The rows of a group lie close to one hidden flat surface of 13 dimensions, which passes through zero. Surfaces can cross.
In the rows, 128 means zero.
Known rows, each followed by its group:
[123 109  49 105 113 107  62 121 145 145 166 138 132 111 151  68 159 142
 106 109]	(3)
[148 110 121  94  70 116 169 157 139 157 104 119 148 111 129  69 174 114
 153 114]	(0)
[155 125 158 110  86 109 184  86 163 188  93 104 185 132  87 187  97 105
 184 117]	(3)
[ 96 157  80 131 171 102  89 102 153 110  99  86 161  94 143 169 126 170
 147 105]	(2)
[107 141 135 199 132 156  98 137  88 105 118 141 136 106 113 121  53 139
 120 106]	(4)
[120 104 142 150 134  96 169  56 118 137 125 126 177  74 169 120  95 146
 128  95]	(2)
[ 76 143 187 156 118 150 159 115 114 120 125 187  89 113 116 129 127 154
 107 156]	(3)
[181  84 181 114  88 140 146 105 107 164 111 104  62 144 115  98  88  92
  93 125]	(3)
[108 116  91 124 139 146 124  85 134 118 113 106 153  82 111 116  99 116
  98 134]	(0)
[172 143 166 116 154 159 166 112 170  95 119 102  86 175 178 145 139 103
 140 115]	(2)
[154 114 162 135 144 132 103 123 181 123 133 153 117 173 181 161 174 183
 164 128]	(4)
[ 91 141 153 138 176 109 151 140 108 111 138 147 160 112 130 149 129 131
 158 162]	(0)
[129 109 115 148 116 114 126 157  96 199 136 120 132  90  97  88  93 103
 129 170]	(2)
[ 98 167 168 139  84  88 207  69 109 154 135 159 144 153 117 145  98 144
 107 100]	(2)
[181 111 171 125 182 129  78 155 113 125 111  96  45  76 121  93 122 112
 156 121]	(4)
[133 134 162 132 141 124 172 186 107  85 112 114  68 172 110 130 125 110
 143 139]	(1)
[195 140 175 140 169 164 159 110 182 175 156 132 129 150 163 102 151 126
 126 173]	(0)
[165  81 125  82 141 104 131 154 145  91 151 108 118 163 199 148 182 111
 172  97]	(3)
[105 172 129 125  92 140 161 129 151 146  69 112 182 154 101 142 136 146
 118 153]	(4)
[179 122  74 112 152 119  71 134 115 107 102  52 109 115 138 134 113 120
 110  77]	(3)
[129 110 130 115 123 120  64 117 139 176 111 112 131 145 100 119 104 141
 109 178]	(4)
[127 175 133 148 174 162  99 126 128 113 121 116 152  96 153 116 125 134
 126 130]	(1)
[134 104 126  86  96 103 144 107 117 164 122 116 157  86 133  92 154 113
 122 112]	(1)
[100 112 125 110 161 125  44  91 120 151 193 161 167 159 159 152 133 141
  94 185]	(4)
[158  95  75 139 165 118 135 124 122  96 155 111 120  95 188 120 154 147
  92  95]	(2)
[145 120 113 141 154 147  98 119 171 126 130 106 146 122 119 109  95 118
 157 127]	(4)
[153  62 110 112 133 151  63 141 116 145 103  99 129 104 129  77 128 126
  86 170]	(4)
[131 126 118 102  88 125 156 122 168 117  83  93  91 197  84 161 116 125
 128 130]	(3)
[125  78 134 124 114 155 111 183 107 116  93 142  97  90  72 115 150 128
 128 166]	(2)
[ 97 133 162 113 100 113 124 151 111 125 142 172  93 140 101 114 145 122
 159 135]	(3)
[158 130 166 145 148 126 200 105 142 152 120 153  86  79 117 160 179 157
 120 140]	(3)
[192 115 128 128 169 189  93 126 157 111 150 151 131  85 124 161 184 124
 126 127]	(1)
[165 161 139 190  71 157 198 140 139 187 102 130 148 116 165 119 116 137
 132 107]	(0)
[ 93  65 138 101 157 100 107 107 156 116 129 158 142 114 151 129 185 175
 131 183]	(0)
[127 176 142 128 155 138  92 133 123  77 157 149  76 185 168 145 156 151
 113 105]	(1)
[ 96 158  99  77 164 133  88  63 166 108 143 119 179 120 126 129 137 121
 116 134]	(0)
[ 94 116 163 128 124  96  59 113  87 165 153 157 128 130 127 144  91 138
 143 145]	(4)
[149 147 113 174 110 164 149 127  84  99 119 115  79 112 129 168  70 113
  90  64]	(0)
[130  71 111  80  98 127  81 105 121  93 152 156 120 106 166 148 175 126
 124  67]	(1)
[146 124  82 171 106 147 164 194  74  83 134 133 126 141 112  93 130 130
  67 103]	(4)
[105 144 129 116 133  69  83  99 106 189 145 145  93 101 127 117 139 170
 106 145]	(0)
[128 111 172 105 104 130  64 103 117 144 147 156 118 156 121 114  98 118
 130 123]	(2)
[115 164  99 102  90 100 109  97 149 173 127 113 121 158 110 134 120 136
 119 111]	(3)
[100 178  85 169 124  95 159 155 118 172 144 120 188 156  84 112  67 120
 131 159]	(1)
[183  91 142 168 159 154 156 166 129 110 154 143 121 180  76 156 109 117
 114 169]	(3)
[147 102 135 135 163 105 153 132 143  92 125 131 208 129 123 110 156 149
 156 126]	(2)
[146  97 137 130 133 155 100 153 142 102  85 114 101 138 107 111 125 134
 123 144]	(0)
[108 110 110 150 122 139 156 146 126 163 121 111  56 101 148 167 104 112
 120 170]	(2)
[138  97 219 112 131 172  71  84 158 149  92 138 130 103 121 126 100 116
 170 151]	(3)
[154 101 133 122 115 144 116 142  84 128 113 136 114 115  42 131 120 119
  77 145]	(1)
[129 150 181  92  88 162 128 117 134 130 127 149 136 180 122 117 132 106
 129 129]	(4)
[ 76 153  96 118  90  92 126 116  66  98 109 129 106 122 111 153 121 154
  78  81]	(1)
[ 79  67 148 134 109 111 134 158  83 107  61 120 141  96 115 177 126 155
 147 156]	(4)
[ 97  96 141 132  91 118 141 160  74 152 136 166 145  79 118 119 113 105
 153 139]	(2)
[127 114  63 143  71 135 105  91 159 155 183 164 136 133 155 130 111 128
 110  78]	(1)
[146 216  85 150 166 126 159 177 153 105 153 118 116 151 123 164 174 135
 154 105]	(1)
[ 78 116 130 166 115  79 120 125  94 150 174 166 132 121 145 163  74 133
 170 117]	(1)
[174  78 201 115 131 209 168  82 197  86 116 130 158 165 180 105 130 101
 137 131]	(2)
[133 130  91 133  93  90 111 164 115 142  97 115 101 153 111 133 146 177
 105 122]	(4)
[109 123  65 161 132  90 148 105 122 154 136 117 103 123  98 154 100 156
  67 144]	(0)
[158 203 133 151 157 130 178 127 176 123 170 139 148 133 157 114 145 111
 191  80]	(4)
[ 91 112 130  90 165 123 107 103 146  66 137 148 127 148 128 160 176 153
 116 149]	(0)
[111 126 150 121 148  98 182 169 100 114 115 132 123 110  97 102 166 133
 137 171]	(0)
[126 178 110 146 164 182  94 130 150 121 130  90 148 150 164 132  84  90
 136 141]	(2)
[122 150 149 125 124 182  87  78 174 131 140 187 135 118 119 126 161 157
 102 141]	(3)
[106 157 129 116 135  85 127  97 152 155 110  94 123 161 158 170 115 147
 148 134]	(3)
[146 152 101 122 143 126 101 171 100 107 162 105 146 150 115 121 102  83
 152 100]	(0)
[112  99 102  96  86 110 162  98 144 146  92  99 179 120 138  89 132 127
 117 129]	(1)
[146 158 173 114 107 129 139 127 154 202 112 132 134 139  77  94 123 115
 152 180]	(2)
[ 98 134 125 157 160  82 127 140  91 141 146 122 156 101 176 110 113 138
 153 142]	(1)

New rows, each followed by its group:
[131 193 144 136 148 165  85 135 161 133 126 110 164 162 129  98  96 107
 156 146]	(1)
[183  74 132  84  93 141 110 174 115 120 120 113 122 138 148  65 177 101
 122 119]	(4)
[167 142  88 132 110 126 125 190 139 153 108  88 136 154  77  67 122 116
 132 147]	(0)
[106  72  79 133 129 106 169 132 106 120 159 141 167 107 147 142 141 121
 116 135]	(4)
[159 168 162 117 150  93  91 163 144 163 114 115 141 120 171 116 181 163
 204 112]	(4)
[147 138 146 126 151 152 123 129 158  96 144 147 109 192 122 181 152 141
 127 137]	(3)
[157  99 182 110 120  96 143 161 101 120 151 150  58 134 166 151 171 120
 177 103]	(0)
[140 114  98 164 134 107 188 178  54  88 155 115 118 178 133 144  93 102
  84 118]	(3)
[132 106 126 150 171 114 155 140 174 129 120  92 117 171 170  87 109 136
 145 182]	(1)
[126 130 151 106  82 140 108 140 111 140 136 140  68 167 107  60 113 102
  96 136]	(3)
[146 106 106 132 122 156 119 103 162 168 157 137 135 136 163  39 132 125
  73 168]	(3)
[ 94 124  81 147 132 102  98 144  73 115 151 151  96 111 128 157 133 151
  92 111]	(2)
[139 120  92 132 136 182 162 166 172  92 123 101 175 155 158 132 118  76
 165 145]	(2)
[165  89  95 122 140 113 130 203 117  94 133 106 124 136  90 120 139 103
 160 127]	(3)
[142 172 193 128 112 151 162 119 112 169 145 151 143  67 146  92 123  85
 176 101]	(1)
[117  96 115 133 166 132  68 146 138 115  95 107 174 107 153 146 138 156
 158 152]	(4)
[131 130 161 117  87 172  80  88 159 137 147 162 113 112 162 128 111  98
 173  75]	(1)
[176 114 111 112 156 179 115 110 165 127 125 123 161 124 106 118 179 139
  70 164]	(1)
[109 155 114 123 112 128  90  96 179 106  71  96 137  97 120 162 109 145
 191  61]	(4)
[160 116 112  73  96 117 102 149 163 127 128 144  46 120  63 110 202 139
 142 103]	(3)
[128 111 114 169 138 143  55 129 131 117 101  98 131  87 102 108  52 124
 162 101]	(4)
[125 117 200 123  81  92 172  93 133 164 110 158  73 108 144 155 140 142
 168 100]	(4)
[149  83 134 129 139  77 141 132 137 149 194 154 107 168 168 176 142 131
 162 123]	(0)
[100  99 116 124  47 131 192 106 115 148 129 157 145 165 109 132 122 131
  63 138]	(4)
[158 134  82 142 128 133  90  84 169 157 135 115  97 134 166 158 124 166
  91  97]	(0)
[114 105 166 120 109 148 123 170  97  91  68 129 134  73 138 101 153 132
 168 108]	(0)
[149 122 152 138  99 145 129 125 101 142 141 147 183 134  91  46 103 105
 104 134]	(2)
[ 99 176 113  92 133 149 117 154  65 115 120 107 163 129  82 108 111  76
  84 158]	(4)
[128 120 137  87  66 121  85 100 133 158 163 163 161 172 161 109 149 128
 125 101]	(4)
[156 117 135  97  81 107 151  94 156 174 122  98 123 211 109 149  95 106
 124 123]	(3)
[170  79 157 116  80 147 119 168 100 136  91 137  92 145 137  86 164 149
  90 139]	(4)
[109 183 108 127 141 122 150 124 112  82  95  92 158 125 151 198 125 137
 140  78]	(3)
[154 118 167 114 142 140 122 160  61  97 139 147  94 156  87 126 153 125
  74 145]	(1)
[102 117 140  88 107  88 142 104 136 127 105 112 151 130 162 121 146 135
 149 112]	(1)
[115 164  98 114 120 132  52  99 140 149 160 159 209 107 103 144 136 134
 151  96]	(3)
[189 147 103 105  83 110 159  91 134 187 141 111 168 136  89 164 124 104
 126  77]	(3)
[111 183 143 131 106 125 172  94 130 169  65  90 101 109 109 114  98 135
  97 138]	(3)
[108 149 108 158 131 147 185 137 146  99 144 173 121 143 109 146 172 162
  85 154]	(3)
[107  99 136 103  97 120 123 121  98 131 109 119 170 128 111  95 105 114
 121 137]	(1)
[166 157 124 150 170 199 164 157 150  94  96 115 170  77  99 149 163 111
 144 135]	(1)
[140 121 125 100 130 153 137 109 139 116  79  93 174  61 148  89 159 118
 129 115]	(1)
[129 137 115 142 140 185 190 113 157  88  71 105 131  94 137 131 159 146
  74 142]	(4)
[140  70  97 127  75 112 118 151 157 155 130 134 170 156 148 120 137 136
 163 124]	(0)
[141 132 140 169 127 122 191 164 112 119 127 137 105 141 137 178 122 137
 147 119]	(0)
[121 113 170 146 137 173 128 120  81 101 153 189 185  71 140 167 143 113
 140 116]	(1)
[ 95 160 118 106 111 123 133 134 134 125 130 130 119 131 159  89 155 130
 123 122]	(3)
[110  90  78 142 111 151  68 138  87 115 127 127 163 131 121 101 101 139
  58 147]	(4)
[131 183 102  94 146 121 141 150 166  96 110 110  90 144 137 133 201 145
 136 111]	(3)
[ 99  59 110 159 115 132 131 109 121 137 157 164 217  93 132 155  99 129
 134 148]	(1)
[ 93 101  50 102  93 146 128 138 183  67 116 114 175 175 156 110 154 126
 130 113]	(3)
[151 110 133 123 139  83 128 116 112 132 185 123 147 168 167 117 105 110
 148  95]	(2)
[103  84 115 178 102 142 202 113 135 151 129 154 208  93 106 149  92 117
 147 154]	(1)
[157 135 177 190 149 125 206 185 104 122 116 131  94 108 112 113 107 123
 164 135]	(4)
[130 182 106 157 126 113 212 144  94 157 117 127 111  70  71 141 139 134
  96 120]	(1)
[138 155 147 157 189 145 176 107 198 135 105 134 160 138 127 149 178 186
 128 197]	(2)
[130 116 122 167 138 155  91 148 127  88 113 121  45 127 124 136  82 130
 122 106]	(1)
[171 126 137  99 130 139  44  99  98 147 169 126 145 104 182 101 127 102
 123  71]	(3)
[148 123 119 119 106 132  64 126 134 138 174 144 147 226  99 141  85 114
 112 132]	(3)
[167 104 166 125 170 142 104 164  96 113 122 119  73  67 142  84 152 114
 137 126]	(3)
[111 131 157 117  64 114 138  99 124 155  86 132 115  94 127 134 116 141
 148  83]	(4)
[156 122 142 178 172 124 152 141 160 103 144 143  59 164 133 161 136 164
 130 130]	(4)
[197 141 134 137 161 138 153 155 167 185 133  82 156 163  99  74 105  97
 138 182]	(3)
[147 172 141 150 141 115 129 100 166 194 161 153 138 170 146 116 142 165
 119 158]	(4)
[110 127  80 176 153 133 110 117 178 132 143 127 166 111 153 164  95 145
 169 133]	(1)
[100 139  85 145 153 120 158 146 171 114 121 147 129 104 116 127 189 175
 127 163]	(3)
[147 125 153 103  99  97 218 122 122 153 183 145 126 155 126 138 123  68
 161 109]	(0)
[123 166 123  92 123  63  76 143  74 143 146  89 115 166 157 151  99 107
 166  69]	(3)
[118 127 111  99 160 150 109  58 127  94 157 112 114 113 102 125  90  85
  74 115]	(0)
[141 156 169 135 147 131 122 159 127 144 121 133 107 191 110 141 137 150
 126 179]	(4)
[134  92  67 121  97 169 138 122 168  95  76  96  97 123 107 129 144 140
  75 123]	(2)
[157 147 113 167 118 132 131 157 149 188 181 130 147 151 127  67  69  82
 165 143]	(1)
[171 132 126 127 156 113 132 118 100 143 150 123 173  42 150 164 161 117
 161  73]	(3)
[132  97 124 123 113 155 109 167 121  71 137 168 136 128  88 141 155 118
 150 108]	(3)
